The groups are shells around one centre, one inside the other: the same stretched ball of 3 dimensions in 6 sizes.
In the rows, zero is written as 128.
Some rows, each with its group after it:
[125 146 144 119 102  95  72 110  70 154 117 186 145 146 161 131 117 162
 132 157 127 169  63]
D
[ 82  72 160 159  74  94 195 185 142 183 154 148 104 143 144 143 131  91
 165 182 187  77 205]
E
[113 125 147 126  92  90 114 124  96 165 135 167 137 143 150 134 121 139
 139 165 140 138  98]
L
[ 93  83 165 158  82  93 178 165 128 179 148 145 116 137 158 145 130  97
 168 174 170  95 191]
E
[ 97  91 159 146  81  88 173 149 127 180 153 142 123 136 149 141 127 103
 159 174 159  98 164]
D
[ 79  66 162 162  72  94 204 193 147 185 156 146 100 143 144 144 132  86
 168 184 193  70 217]
G
[120 133 149 122  96  87 106 104  89 165 135 160 148 137 155 134 120 142
 140 160 124 148  82]
Q
[135 162 141 111 108  96  44  93  54 147 108 194 155 146 166 129 114 178
 125 151 114 189  33]
G
[109 126 144 129  92  99  98 147  89 158 122 191 125 153 152 131 120 150
 136 167 156 143 102]
R
[ 96  98 150 139  80  92 156 158 122 174 146 160 118 145 141 136 125 117
 149 176 167 104 148]
G
[ 92  90 156 147  79  92 169 164 128 177 149 154 115 143 145 139 127 107
 156 177 171  96 168]
D
[119 139 143 120  97  94  86 119  80 157 123 183 140 147 154 131 118 156
 132 161 135 157  74]
R
[ 94  89 158 147  80  89 175 156 130 180 153 145 119 139 146 141 128 103
 158 176 165  95 168]
R
[ 85  79 157 153  75  93 185 179 137 181 153 152 107 144 142 141 129  99
 160 182 183  83 189]
E
[ 88  80 160 152  76  89 190 167 139 184 157 142 113 139 144 142 129  94
 162 179 174  83 186]
E
[117 137 143 125  97  99  80 133  77 154 116 194 133 152 157 131 118 159
 133 162 145 158  83]
R
[112 116 155 132  91  85 136 116 105 173 145 147 141 134 155 138 123 124
 150 164 133 128 116]
L
[112 132 140 124  93 100  88 143  84 155 119 196 127 155 150 129 119 157
 131 166 154 150  88]
Q
[112 112 160 137  91  85 143 117 107 175 146 141 141 131 159 141 124 118
 155 163 133 125 127]
D
[ 88  85 157 154  79  97 168 181 127 175 143 163 106 147 149 141 128 106
 159 178 183  95 185]
L
[ 82  75 157 156  73  95 190 188 140 181 152 154 102 146 142 141 130  96
 161 183 189  79 199]
Q
[132 151 147 114 104  88  74  85  69 157 124 170 158 138 163 132 116 160
 133 152 108 173  49]
G
[ 85  68 168 163  76  89 207 172 145 188 160 130 111 134 152 147 132  81
 174 179 176  75 214]
Q
[118 123 157 131  95  85 126 103  97 171 141 145 148 131 161 139 122 128
 150 159 123 138 105]
L

New rows, each followed by its group:
[122 135 153 129 101  94  89 113  77 158 121 173 144 140 168 136 120 148
 144 156 128 160  89]
R
[127 146 146 119 102  93  75 102  71 155 120 178 150 142 162 132 117 160
 134 155 121 169  62]
D
[ 91  84 162 156  80  94 174 170 128 178 147 151 113 141 153 143 129 101
 164 176 174  94 186]
D
[113 124 149 127  92  89 118 121  97 167 137 163 138 141 151 134 121 137
 141 164 137 137  99]
L
[ 79  64 164 164  71  92 211 189 150 187 160 139 102 140 145 145 133  81
 171 184 190  67 222]
G
[113 126 150 135  96 101  95 141  83 157 118 187 129 149 163 135 121 148
 143 163 150 150 108]
Q
[ 98  85 168 153  83  84 188 139 132 186 159 123 129 127 158 147 130  90
 171 171 150  94 180]
Q
[ 89  84 157 153  78  95 173 177 129 177 146 158 109 145 147 141 128 104
 159 179 180  92 183]
D
[ 99  90 165 152  85  89 172 146 123 180 150 138 126 133 159 145 128 100
 167 170 156 102 174]
D
[104 119 143 130  87  97 115 152 100 163 130 184 122 152 145 132 121 142
 137 171 161 131 112]
Q
[111 130 140 125  92  99  92 145  86 156 120 195 126 155 149 130 119 155
 131 167 155 147  92]
Q
[ 99 109 145 135  84  98 130 163 108 166 133 181 116 153 143 133 123 133
 141 175 170 119 131]
Q
[129 149 147 118 104  92  72  95  68 155 120 176 153 140 165 133 117 160
 135 153 116 172  58]
R
[120 126 156 129  97  86 118 102  93 168 138 149 149 132 162 138 121 132
 148 158 122 143  98]
R
[103 111 149 134  86  93 132 147 107 168 137 169 124 146 147 135 123 130
 144 171 158 122 126]
D
[100  92 166 152  86  89 169 144 121 179 149 138 127 132 161 145 128 101
 167 169 154 105 172]
R
[118 138 143 123  97  98  82 128  78 155 118 190 135 150 156 131 118 158
 132 162 141 158  79]
D
[ 89  88 155 151  79  98 161 181 124 173 140 168 107 149 148 139 128 112
 156 178 183  99 177]
L
[129 147 150 123 106  95  70 102  66 153 115 180 150 141 171 134 118 160
 138 152 119 174  67]
Q
[110 112 157 135  90  86 142 120 108 174 145 145 139 134 155 139 124 120
 152 165 137 124 124]
D
[108 113 153 132  88  87 140 126 109 173 145 151 136 137 149 137 123 124
 147 167 141 123 119]
Q
[123 147 140 118 100  99  64 121  68 150 112 198 139 152 158 129 116 168
 128 159 136 170  62]
E
[ 94  93 156 150  82  98 154 172 118 172 138 167 112 147 152 139 127 115
 156 175 175 106 168]
D
[112 129 142 123  91  94 103 133  92 161 129 181 132 149 147 131 119 148
 133 167 147 142  90]
G
[ 82  73 160 161  75  97 188 192 138 180 148 156 100 146 147 143 131  95
 165 182 192  81 207]
G
[117 118 163 139  97  88 128 109  96 170 138 144 146 129 170 143 124 123
 158 158 126 138 122]
Q
[ 89  79 162 155  78  90 189 166 136 183 155 141 114 138 149 144 130  93
 165 178 172  86 191]
D
[ 96  94 156 143  81  88 168 151 126 179 152 147 122 139 145 140 127 107
 155 175 161 100 158]
L
[107 119 148 136  91 100 108 151  93 160 123 185 123 151 156 134 122 142
 142 167 159 138 119]
D
[117 121 158 132  95  84 129 104  99 171 142 144 148 130 161 140 122 126
 151 160 124 136 108]
L
[ 94  98 151 144  82  97 148 170 117 170 138 172 112 149 146 137 126 120
 150 176 175 108 155]
D
[112 111 162 141  93  87 141 117 104 173 143 142 141 130 164 142 125 117
 159 162 133 128 132]
D
[109 124 144 129  91  98 105 145  93 160 125 186 126 151 150 132 121 146
 137 168 155 139 105]
D
[ 92  79 166 155  79  86 194 155 138 186 160 129 120 132 152 146 130  88
 169 175 163  85 191]
L
[113 114 161 141  95  91 129 124  98 169 135 152 138 134 167 142 124 124
 157 161 137 134 130]
R
[ 95  85 165 155  82  89 179 153 129 181 152 137 122 134 157 145 129  96
 168 173 161  96 183]
D
